The rows come from 4 hidden closed curves, with some noise, and rows from the same curve form a group. Each curve winds through 8 dimensions. The rows are also pushed far along 4 directions, which tell nothing about the answers.
Known rows, each followed by its group:
[ 1.20 -0.98  0.10  1.32  2.34  3.21 -1.28 -3.19 -1.59 -0.61  1.68 -1.57
 -0.12 -0.26 -0.04 -1.19 -0.96  1.53 -1.84  3.12  2.60 -1.25]	(1)
[-0.46 -1.58 -1.34 -3.15 -0.34  2.25  1.11 -1.63 -0.19  1.29  0.95  0.55
  0.29  0.44 -1.50  0.55 -0.29  2.90  1.91  3.12  1.11  0.23]	(2)
[ 1.75  1.91  0.83 -0.38  1.26  3.12  0.37 -0.78  1.86  0.40 -1.28 -0.97
 -2.38  0.31  2.47 -3.94 -2.45 -0.59 -3.46  0.44  2.45 -2.20]	(1)
[-1.87 -0.22 -1.83  1.67 -1.62 -1.83  2.28  2.55 -0.28 -0.40 -0.97  2.03
  2.22 -0.61 -2.07  3.16  2.95 -2.67  5.29 -3.98 -3.81  1.91]	(3)
[ 0.83  1.80 -0.31  0.07 -0.70 -0.96 -1.62 -0.85  0.46  1.34 -2.32 -0.94
  0.00  0.71  0.14 -2.80 -3.46 -0.98 -5.34 -1.50  0.79 -3.82]	(0)
[-3.17 -2.01 -1.58  2.03 -0.03  0.87  3.70  0.12 -1.30  1.01  0.43  0.88
  2.24 -0.77 -0.56  1.03 -0.94 -1.99  1.66 -1.25 -0.77 -0.50]	(1)
[ 1.38  3.70  2.46 -2.52 -2.82  0.68 -0.39  3.90  3.80 -2.12 -0.20  0.31
 -3.76 -0.13  3.28  0.19  0.79  1.20  2.96  0.72 -1.12  5.41]	(3)
[-0.81 -3.64 -4.26 -1.08 -0.68  0.43  0.21 -3.36 -2.74  1.24 -1.63  0.15
  4.48  1.90 -4.72 -0.05  0.13 -0.97 -1.56  0.44  0.42 -6.09]	(0)
[ 0.84 -1.05  0.11  0.17  0.01  1.58  0.88 -2.94 -1.42  1.59  1.86 -0.37
  1.55  0.85 -0.29  0.88 -0.83  0.58 -2.52 -0.11  0.66 -0.58]	(1)
[-0.18 -2.98 -1.69 -2.08 -0.17  0.96  1.75 -3.51 -1.49  1.15  0.53 -1.53
  2.82 -1.25 -1.67 -0.06 -0.14  1.69  3.07  2.60 -1.03 -1.92]	(2)
[ 1.77  0.55 -0.71  1.31  1.96  4.93 -0.38 -3.47  1.56 -0.29  0.79 -1.94
  0.67  0.62  0.39 -3.57 -2.93 -0.85 -4.22  0.00  4.95 -5.91]	(3)
[ 1.05  2.74  3.42 -0.61 -0.83 -2.11 -1.60  3.12  2.10 -1.14 -1.85  0.32
 -3.37 -1.47  1.81  0.02  2.39  0.88  3.26 -0.90 -2.23  4.46]	(3)
[ 0.24 -2.58  2.18 -2.05 -1.74  0.32 -0.17 -1.81 -1.74 -0.91  2.19 -0.37
  1.71 -1.07 -0.74  3.42  4.14  3.86  5.23  3.72 -2.17  4.46]	(0)
[ 2.33  2.20 -0.65 -0.49 -1.22  6.87  2.97 -2.27  3.27  0.68  1.77 -1.90
 -3.13 -3.10  3.27 -1.62 -3.40  3.37  6.72  3.88 -1.98  2.75]	(1)
[-0.19  0.32 -0.96 -0.56 -0.34  3.73  0.96  1.33  2.14 -1.62  2.75 -1.10
  0.29  1.04  1.78  0.25 -1.96 -0.27  2.60  1.38  0.45 -0.64]	(3)
[ 1.62  0.33  0.68  0.26 -2.16  3.13 -0.39 -2.64  0.53 -0.67  2.33 -1.82
 -0.78 -2.14  0.78  0.19 -0.88  3.01  2.66  3.16 -0.42  2.05]	(3)
[ 1.03 -0.05 -4.99 -0.44 -0.94  5.35  2.57 -2.00  0.40  1.91  2.15  0.66
  0.38  1.01 -2.59  1.08 -1.16  0.05  2.65  0.41  0.93 -0.27]	(1)
[-0.62  3.88 -2.96  3.23 -0.34  1.30  3.82  2.12  4.12 -0.49  1.84  2.29
  1.33 -0.24  0.02  1.30 -1.64 -2.95  0.94 -6.26  1.18  0.81]	(1)
[ 2.80  3.64  4.24 -1.47  0.41 -0.63 -3.43  1.20  2.04  0.46 -1.07 -0.71
 -4.12  1.36  3.07 -2.55  0.24  0.56 -4.48 -0.13  1.67  1.44]	(0)
[-0.41 -0.42 -0.36  1.64  1.23 -3.25 -0.91  0.43 -2.58  1.64 -3.14  0.73
 -0.03  0.56 -0.63 -0.82  2.45 -2.65 -1.92 -0.74 -2.07 -0.31]	(2)
[ 1.81 -1.04  1.92 -1.26  0.92 -1.01 -2.58 -2.89 -4.04  2.93  0.39 -1.65
 -0.48  1.28 -0.22 -0.40  1.58  0.98 -3.51  3.08 -0.04  1.15]	(0)
[-1.44 -2.41  1.31  0.06  0.74  2.55  0.32 -1.36 -2.08 -1.40 -0.28 -0.73
  0.94 -0.56 -0.53 -0.80 -0.31  0.03 -0.92  1.59  2.39 -1.48]	(3)
[ 2.36  2.34  1.57 -0.08 -0.72 -2.02 -2.42  2.53  2.90 -0.82 -0.30 -0.11
 -3.77  0.70  2.95 -1.11  2.08 -0.76 -0.09  0.48 -0.91  1.82]	(3)
[ 0.46  2.04  1.43  1.11 -0.48 -4.02 -1.97  3.02  0.61 -0.87 -2.75  0.85
 -0.79  0.15 -0.45  0.21  2.32 -2.24 -0.45 -4.21 -1.78  0.75]	(3)
[-3.52  0.07 -3.22  1.52 -0.97  3.17  5.38  0.95  0.63  0.72  0.14  1.24
  1.58 -1.56 -0.48  0.21 -2.63 -2.07  3.17 -1.73  0.12  0.16]	(3)
[-0.61 -0.34  1.51 -0.93 -0.35 -3.79  2.17  1.87 -0.41 -1.50  0.35  0.91
  2.25 -1.05  0.16  3.67  3.19  0.11  4.03 -2.64 -3.82  4.21]	(0)
[-2.46 -1.43  3.41 -1.67  1.10 -2.27  0.99  1.46 -2.32  0.84 -1.57  1.10
 -0.67 -1.93  0.67  1.63  2.29  3.08  4.51  2.20 -3.35  5.39]	(2)
[-1.27 -1.03  0.32  0.73 -1.01  1.77 -0.41 -1.53 -1.16  0.82  1.21 -0.46
 -0.14 -0.16  0.15 -0.90 -1.54  0.78 -2.84  2.63  2.85 -0.27]	(2)
[ 1.86  0.55 -1.86  2.28  0.66  1.13  0.27 -3.43 -0.88  1.94 -0.93 -1.26
  1.20  0.40 -0.53 -1.93 -3.12 -2.00 -4.46 -2.62  0.00 -4.63]	(1)
[-0.35  0.53 -0.61  0.72 -0.22 -2.81  0.18  2.11 -0.56  2.23 -0.98  1.83
 -2.04  0.08 -1.14  1.84  1.07 -0.49  2.16 -2.42 -3.09  2.86]	(1)
[ 0.08  1.23  0.46 -1.15  0.23  2.04  1.04  1.47  1.54  1.55 -0.13  0.69
 -5.00 -1.78  1.91 -0.59 -0.67  3.13  5.23  3.28 -1.79  4.62]	(2)
[-0.19 -3.43  1.24 -2.53 -1.05  1.52  0.99 -1.94 -3.58  0.79  3.29 -1.35
  1.31 -0.24 -0.02  3.09  2.85  2.97  4.95  5.67 -2.52  4.92]	(0)
[ 2.65  1.23  0.45 -0.32 -0.10  2.47 -1.31 -1.97  0.56 -0.19  0.79 -1.65
 -2.40 -2.02  0.67 -0.70 -0.29  3.25  3.42  3.04 -1.19  2.23]	(1)
[-0.50  0.17  3.91 -1.78  0.50  3.98 -0.37  0.36  0.30 -2.45  0.31 -1.55
 -1.96 -1.71  2.10 -1.07 -1.25  3.15  2.47  3.45  1.57  2.00]	(3)
[-1.04  1.81 -2.00  4.21  0.28 -4.57  0.18  2.32 -0.90  1.17 -3.08  1.92
  0.97  0.42 -0.94  0.47  1.33 -4.70 -1.65 -5.22 -3.23 -0.22]	(2)
[ 0.48 -0.95 -2.08  0.54 -0.39 -1.60 -2.43  0.55 -2.48  0.20 -1.32  0.30
 -0.48  1.93 -2.34  0.63  0.28 -1.53 -2.11 -0.44 -1.28 -1.68]	(2)
[-3.10 -3.17 -1.62  0.26 -2.35  2.08  3.39 -1.23 -2.00  1.67  2.57  1.34
  2.35 -0.52 -1.27  3.13  1.02  1.13  3.75  2.86 -0.81  3.10]	(2)
[-1.33 -3.91 -2.71 -2.15 -1.53 -0.83  0.95 -2.57 -2.73  1.96 -0.85  0.65
  4.46  1.31 -4.11  2.12  1.60  0.55  1.63  0.81 -2.12 -2.50]	(0)
[ 0.60 -1.11 -1.30  1.26 -0.34  5.12  2.07 -5.10 -1.03  0.83  0.68 -2.25
  2.85 -0.75 -0.16 -2.03 -3.60 -0.62 -2.61  0.50  1.91 -4.40]	(1)
[ 1.70  0.35  2.70  1.29  1.70 -0.25 -3.88  0.28 -0.49 -0.96  0.16 -1.50
 -4.28 -0.95  1.96 -1.02 -0.64  2.35  0.18  2.79 -0.94  1.28]	(3)
[ 0.78  0.06  0.85 -0.56 -2.08 -0.11 -0.45  0.30 -0.17 -1.78  0.83  0.09
  1.65  0.79 -0.38  2.16  1.93 -0.06  0.38 -0.86 -0.80  1.53]	(0)
[ 0.88  0.78  1.72  0.30  1.62 -1.69 -1.50  1.51  0.82 -1.26 -0.89  1.05
 -1.63  0.80  0.92 -0.48  2.99 -0.70 -1.59 -0.48  1.13  0.97]	(0)
[-1.76  1.88 -2.20  3.43 -1.59  1.83  3.57 -0.19  1.16  0.52 -0.29  1.12
  2.28 -1.24 -0.10 -0.12 -1.52 -2.93  0.26 -3.22  0.06 -0.06]	(2)
[-0.01  0.81  3.82 -0.55  1.35 -1.87 -0.20 -0.38  0.68  1.85  0.72 -0.24
 -2.32 -2.08  2.30 -0.80 -0.18  2.81  0.08  1.13  0.20  3.07]	(1)
[-1.60 -2.14 -2.20 -1.50  0.77 -2.87  1.60  0.16 -1.22  2.81 -0.68  2.10
  1.86  1.75 -2.14  1.32  1.77 -0.58 -0.01 -0.83 -1.01 -0.80]	(2)
[ 0.71 -0.02  2.21 -1.53  0.00 -2.67 -3.42  1.42  0.53 -1.45 -2.34  0.21
 -2.81 -0.11  0.94 -0.91  1.59  2.47  0.21  2.53 -1.28  0.81]	(0)
[-1.96 -1.20 -0.47 -0.22  1.30  2.49  1.64 -1.67 -2.13  0.73 -1.51 -0.25
  0.99 -1.10 -1.14 -1.40 -1.50  0.66  0.27  1.55  1.16 -1.09]	(2)
[-1.92 -2.65 -1.75 -1.59 -0.01 -1.99  3.19  0.12 -1.04  2.99  0.58  0.97
  1.43 -0.77 -1.09  1.97  2.31  0.31  5.48  1.12 -3.06  2.15]	(1)
[ 0.19 -0.34 -3.13  1.76 -0.67 -5.44 -1.05 -0.76 -0.31  1.89 -0.39  0.99
  3.67  2.61 -2.28  0.32  0.64 -3.94 -6.06 -4.31  0.39 -4.67]	(2)
[ 0.52 -1.58  1.31 -2.47 -1.11 -1.37  1.66 -2.00 -1.00  2.38  0.18 -0.45
  0.55 -2.14 -0.05  1.85  2.68  3.49  6.27  2.41 -4.77  4.15]	(1)
[-0.27 -1.22 -2.80  1.90 -0.39  2.43  2.88 -2.96 -2.30  2.57  2.55  0.55
  2.66 -0.18 -2.18  2.46  1.62 -0.62  2.71  0.35 -1.09  2.07]	(0)
[-1.11  3.04 -2.76  4.31 -0.54  1.02  3.70  3.75  4.73 -0.50 -0.18  1.95
 -1.83 -0.94  2.46 -0.82 -1.20 -4.53  2.53 -4.14 -0.59  0.26]	(3)
[-0.35  1.76 -1.02 -0.22 -0.45 -0.05  1.61  2.68  1.71  1.53 -0.43  1.81
 -0.74  1.77  0.79  0.78  0.68 -1.76  1.15 -2.01 -1.26  1.33]	(0)
[ 0.85 -0.80  0.96  1.02  1.31 -0.27 -3.15 -1.55 -1.54  2.47  0.74 -1.42
 -2.33 -0.04 -0.09 -1.18  0.26  1.32 -0.59  3.08  0.17 -0.20]	(0)
[-0.50 -0.64 -1.60  0.37 -0.83  0.31  1.09 -0.62 -0.79  0.51 -1.03  0.41
  2.11 -0.49 -2.59  0.89  1.99 -1.34  2.89 -1.52 -1.13 -0.32]	(3)
[-1.01  2.87 -4.50  3.02 -0.13  3.70  2.95  1.52  2.20 -0.82 -1.40  0.46
 -0.15 -1.21 -0.41 -1.20 -4.70 -2.72  2.46 -3.49 -0.54 -2.02]	(2)

New rows, each followed by its group:
[-0.97 -1.02  2.97 -0.74 -2.61 -0.35  1.01 -0.81 -1.01  0.44  1.49 -0.07
  0.48 -2.15  0.48  2.47  1.11  3.00  3.26  1.61 -2.11  4.93]	(2)
[-0.22  1.06  1.62 -0.11 -2.53  0.08  1.26 -0.31  0.94 -0.19  0.48 -0.08
 -0.03 -1.82  1.51  0.09 -0.44  0.80 -0.29 -0.06  0.25  2.69]	(3)
[-0.05 -2.08 -4.09  1.52 -0.46  1.89  0.49 -4.45 -4.44  1.51 -1.75 -0.18
  4.40  0.52 -5.23  0.41  0.37 -1.89 -1.32 -1.00 -0.48 -3.70]	(2)
[-1.06 -3.68 -0.98 -2.03 -0.13 -0.87 -0.19 -3.35 -2.38  1.74  1.96 -0.87
  2.35 -0.89 -2.38  1.53 -0.47  3.92  2.11  3.94 -0.60 -0.60]	(2)
[-1.75 -3.04 -1.49  0.02 -0.36  2.28  1.93 -3.37 -2.87  1.34 -0.05 -0.97
  3.71  0.28 -2.32 -1.03 -1.93 -1.72 -3.93 -0.21  3.15 -4.76]	(2)
[ 1.11  2.51 -2.22  0.64 -1.20 -1.57 -1.90  2.94  2.57 -1.74 -0.57  0.43
 -0.91  2.74 -0.05 -0.75 -2.69 -3.46 -5.53 -4.56  1.65 -4.11]	(2)
[-1.60 -1.55  1.01 -1.28 -2.54  3.04  1.54  1.29 -0.14 -2.68  1.41 -0.55
  0.06 -1.30  0.82  1.79  1.37  1.29  5.97  3.40 -0.95  3.46]	(3)
[-0.93 -0.68  1.07  0.74  0.18 -2.59  0.22 -0.03 -2.21  1.82 -1.12  0.75
 -0.56 -2.12  0.18  1.55  3.35  2.00  5.11  2.70 -4.83  5.45]	(2)
[ 0.45  1.98  0.87  2.02  1.19 -1.29 -0.98 -0.61  0.88  0.41 -2.28 -0.46
  0.88 -0.43 -0.72 -2.60 -1.04 -2.67 -4.61 -4.69  2.31 -3.88]	(3)
[-0.38  0.21  1.58  0.61 -1.63  0.40  0.50  0.88 -0.70  0.12  2.13  1.20
 -0.88 -0.45  0.04  3.44  0.42  1.73  1.99 -0.77 -1.70  4.90]	(1)
[-0.57 -2.64  1.81 -2.00 -0.87 -1.84 -1.96 -0.65 -3.58 -0.88 -0.57 -0.88
  2.55  0.80 -2.22  1.47  2.95  0.23 -0.64  1.09 -0.33 -0.19]	(3)
[ 1.79  2.64 -3.89  1.72 -0.32  2.86  1.34 -0.36  2.97 -0.78  2.74 -0.22
  0.33  0.24  0.04  0.19 -2.16 -1.35  0.91 -1.82  1.11 -0.70]	(1)
[ 0.46 -2.82  0.64 -0.94  1.91  0.20 -2.84 -2.82 -3.89  3.22  0.43 -1.78
 -1.44  1.10 -0.40 -1.69  0.87  1.49 -1.90  5.99  0.70 -0.86]	(0)
[-3.00 -1.21 -0.20  1.83 -1.10 -1.96  1.35  0.95 -1.30  1.36  1.07  1.67
  1.28 -0.01 -0.40  1.97 -0.10 -0.71 -0.67 -0.71 -0.42  1.48]	(2)
[ 2.43  0.11  1.60 -0.78  1.46 -3.25 -3.87  0.18 -2.81  0.05 -1.12 -1.41
 -2.01  0.79 -0.18 -0.08  1.56  0.21 -2.15  0.68 -1.95  0.90]	(0)
[-0.96  3.36 -4.62  1.53 -3.05  3.97  4.15  1.78  3.30 -0.30  2.55  0.58
  1.59 -0.05  0.39  1.73 -5.19 -2.01  2.76 -3.60 -1.03  0.41]	(3)
[ 2.65  2.51 -0.92 -0.30  0.37  3.00 -0.14 -1.33  1.04  0.41 -0.44 -0.70
 -1.98 -0.53  0.11 -1.29 -0.77  0.86  0.98  0.45  0.07  0.94]	(0)
[-0.94 -0.32 -0.13 -1.16 -0.03 -2.68  1.46  1.86  0.69  1.65 -0.36  0.74
 -0.72 -0.49  0.58  0.61  1.36 -0.42  2.92 -0.30 -2.25  1.83]	(1)
[-0.58  1.49  0.22 -0.24 -2.59  5.53  1.36 -0.18  1.31 -1.81  1.05 -1.68
 -2.17 -2.44  2.22 -1.91 -4.64  1.51  0.39  3.15  2.38  1.55]	(3)
[-0.47 -0.44  0.21  2.40  1.47 -0.97 -1.02  0.24 -1.61  0.77 -1.14 -0.59
 -0.79  0.48  0.43 -1.68 -1.98 -2.27 -4.41 -1.30  0.59 -2.90]	(1)
[ 1.20 -0.31 -0.02  0.43  0.86  5.65 -0.59 -2.66 -0.17  0.24  1.01 -2.92
 -3.52 -1.36  2.18 -3.64 -4.13  1.70 -0.16  5.33  1.84 -1.63]	(1)
[ 0.24  1.30 -4.37  1.91 -1.35  5.33  3.23  0.29  2.13  0.37  1.97  0.71
 -2.15 -0.78  1.05  0.33 -2.94 -0.17  4.13  1.01 -0.92  1.70]	(3)
[ 1.12  0.32  0.52 -0.38 -0.36  5.00  0.64 -1.76  0.13  1.25  2.67 -0.19
 -2.91 -1.07  0.42  0.86 -1.24  3.90  2.89  3.12  0.50  3.97]	(1)
[ 0.80 -1.77  0.79 -3.84  0.67  2.13 -2.01 -4.27 -1.20  1.43  0.79 -1.42
 -0.38 -0.14 -1.35 -1.51 -1.47  5.46 -1.61  5.57  3.30 -1.25]	(2)
[-0.31  0.43 -1.61 -0.05 -1.51 -2.49 -0.90  2.01  0.83 -0.49  0.64  1.00
  0.35  1.30 -1.00  1.86 -1.24 -0.44 -0.92 -2.43 -0.89 -0.79]	(2)
[ 1.73  0.45  1.71 -0.78  0.14 -2.91 -4.46  2.19 -1.10 -0.77 -1.91 -0.54
 -4.14  1.14  0.78 -0.60  1.16  0.47 -1.69  1.60 -1.69  1.15]	(2)
[-0.81  1.39  0.43  1.56 -1.31 -0.62  0.46  0.47 -0.87 -0.33 -1.67  1.13
  1.42 -0.23 -0.78  0.81  0.13 -1.44 -1.65 -3.19 -0.56  0.97]	(2)
[ 1.32 -1.34  5.91 -2.56  3.77 -4.61 -5.74 -1.59 -4.44  1.50 -2.45 -1.19
 -1.89  0.12 -0.83 -0.58  2.13  4.36 -3.44  2.20 -0.69  1.00]	(3)
[ 2.30  2.04  2.33 -3.43  0.61  1.83 -3.31 -0.12  2.09 -0.55 -0.59 -1.20
 -4.62  0.50  1.99 -3.31 -2.13  3.39 -3.20  3.45  3.53 -0.41]	(2)
[ 0.02 -0.91  1.22  1.15  0.64 -4.96 -1.87  2.27 -2.10  0.90 -0.37  1.17
 -2.92  0.35  0.72  2.04  2.20  0.65  0.43  0.65 -3.98  3.78]	(3)
[ 0.26  1.40  0.59 -1.63 -0.61 -2.16  1.65  1.17  2.60  0.37 -0.80  0.57
  0.41 -0.41  1.36  0.08  0.80  0.18  1.56 -1.64 -1.61  0.97]	(2)
[ 2.21  2.69  3.29  3.07  1.22 -0.43 -4.14  0.08 -0.04 -2.00 -2.12 -1.55
 -2.86 -0.57  2.17 -2.82 -2.19 -0.59 -5.66 -1.74  1.01 -1.52]	(1)
[-0.54 -1.26  1.92 -3.45  0.77 -3.98 -0.62  1.59 -0.56  1.68 -0.68  1.52
 -1.42  0.90  0.18  1.38  2.97  2.64  1.52  1.93 -1.98  3.21]	(2)
[-0.37 -0.30  2.15 -2.31 -1.11 -3.97 -2.14  4.00 -1.23 -0.67 -1.20  0.68
 -2.76  1.30  1.39  1.12  2.97  0.12  0.32  1.88 -2.44  3.94]	(3)
[ 0.96  2.22  0.43  2.03  0.81  0.31 -2.62  1.96  1.32  0.95  0.03 -0.60
 -4.48  0.72  2.17 -2.10 -1.56 -1.02 -1.60  0.79  0.45  0.03]	(0)
[-0.07  1.38 -1.02  1.44  0.37  3.65  2.29 -2.52  1.92  1.33  1.56 -1.04
  0.52 -1.53  0.66 -2.45 -4.00 -0.38 -1.85 -0.90  3.79 -2.41]	(1)
[-1.73 -0.07 -1.13  1.94  0.87 -2.00  2.17  1.75  0.35 -0.39  0.86  1.29
  2.54  0.96  0.37  1.15  0.24 -3.32 -1.56 -3.62  0.42 -1.00]	(1)
[ 0.27  4.61  1.23  1.83 -3.05 -0.27  1.24  2.67  4.03 -1.59  0.10  0.65
 -1.27 -1.44  2.92 -0.18 -2.11 -1.59 -1.44 -4.43  0.28  2.43]	(3)
[ 0.95  0.01 -1.33 -0.35 -1.71 -4.14 -0.55 -0.21  0.10  0.79 -0.79  0.97
  2.83  2.15 -1.71  1.23  2.32 -2.39 -3.23 -3.53 -0.86 -1.76]	(2)
[-0.79 -1.87 -3.51  1.62 -0.43  2.23  2.65 -2.44 -2.66  2.77  2.07  1.73
  2.56  0.95 -3.83  3.40 -0.08 -0.23  1.11 -1.81 -0.61  0.55]	(1)
[-0.68  0.19  3.60  1.28 -0.65 -3.47 -0.58  2.38 -0.89 -1.77 -1.13  0.52
 -0.25 -1.42  1.59  2.40  2.26  0.33  2.50 -1.45 -4.37  4.25]	(1)
[ 1.14 -0.81  0.18  1.98  2.59  0.49 -2.02 -2.24 -2.20 -0.47  0.98 -0.88
  0.37  0.67 -0.58 -0.63 -0.27  0.19 -3.59  1.01  1.75 -1.79]	(1)
[ 0.26  2.80 -2.66  2.78  0.27  1.56  2.36  1.56  4.12  0.55  0.06  0.75
 -1.77 -0.37  1.97 -1.99 -1.39 -3.28  0.78 -2.54  0.65 -1.39]	(3)
[ 1.29  0.41 -2.32 -1.11 -0.11  7.65  3.61 -2.09  2.25  0.48  1.08 -1.44
 -1.56 -0.72  2.49 -2.56 -2.89  0.80  3.62  4.00  0.41 -0.81]	(1)
[-2.01  0.34 -2.60  1.38  0.15  0.74  2.46  1.17 -0.15  0.38 -0.68  0.98
  0.24 -1.81 -0.87  1.14 -1.65  0.13  5.28 -0.86 -3.12  1.33]	(2)
[ 0.15 -2.99  0.73 -1.27  2.17  2.77  0.26 -5.51 -3.44  2.46 -1.79 -1.64
  0.85 -1.80 -1.47 -2.48  0.53  2.46  0.27  4.39  1.04 -1.83]	(1)
[ 1.28  0.98  0.29  0.24 -0.20  1.24 -2.00 -0.97  0.06 -0.87 -1.90 -1.31
 -0.53 -0.54 -0.94 -2.41  0.07 -0.90 -1.13 -0.34  1.68 -2.08]	(3)
[ 0.10  0.68 -1.74  1.21  0.07  0.28  1.13  3.14  0.20 -1.69  0.96  0.72
 -1.89 -0.29  0.89  2.18  1.04 -0.91  5.20  0.12 -3.44  3.79]	(0)
[-0.88  1.29 -2.88  0.31 -1.52  0.73  3.80  1.51  2.96 -0.61  0.59  0.41
  1.25 -1.38  0.50  0.96 -1.85 -1.05  5.12 -2.37 -2.66  0.19]	(2)
[ 1.75 -1.71  2.32 -2.43  1.97 -4.00 -2.54 -3.53 -3.27  3.49 -3.13 -0.58
  0.02  0.33 -1.57 -1.76  3.59  1.68 -3.37  1.75 -0.52 -0.73]	(2)
[-0.20  0.75 -0.87  0.31 -1.47 -2.18  2.20  0.09  0.43  1.38 -1.38  0.90
  2.21 -0.77 -0.97  1.13  0.80 -1.68  1.65 -4.26 -2.95  0.30]	(1)
[ 0.02 -1.06  0.67  0.12 -1.25  2.66 -0.06  0.32  0.36 -1.71  0.11 -1.01
 -2.69 -1.90  1.44 -1.08  1.75  0.75  4.24  4.53 -0.11  2.22]	(3)
[-0.29  3.81  1.99 -0.46  0.31 -0.89  0.93  3.53  3.91  0.35  0.94  0.07
 -2.48 -1.06  3.90 -0.02 -2.32  1.23  2.95 -1.03 -1.86  3.47]	(3)
[-0.68  0.66  1.29 -2.12 -0.33  6.65  2.19 -0.36  1.56 -1.67  1.61 -1.21
 -0.34 -1.63  1.35 -0.33 -2.20  3.15  5.12  3.02  1.26  1.96]	(3)
[ 0.58  0.03  1.07  0.01 -0.04  1.20 -1.13 -0.84 -0.39  0.97 -0.33 -1.46
 -3.06 -0.85  0.96 -2.35 -2.33  0.55 -2.04  1.67  1.33 -0.86]	(2)
[-1.01 -0.59 -2.95  1.74 -0.05  2.50  2.41 -1.79 -1.18  3.02  0.43  0.86
  0.43 -0.76 -2.49  0.65 -1.69 -0.21  1.67 -1.06 -0.22 -0.18]	(1)
[-0.32 -2.00  1.46 -1.17 -1.04 -0.77  0.44  0.26 -1.34  1.08  1.82 -0.92
 -1.97 -1.80  1.51  2.20  0.96  3.35  6.33  4.38 -4.75  5.00]	(1)
[ 0.47  0.45 -3.72  1.48 -0.61  0.71  1.62  0.16 -1.03  0.77  0.67  0.22
  1.64  0.61 -2.01  2.10 -0.38 -2.32  2.20 -2.81 -2.69  0.11]	(0)
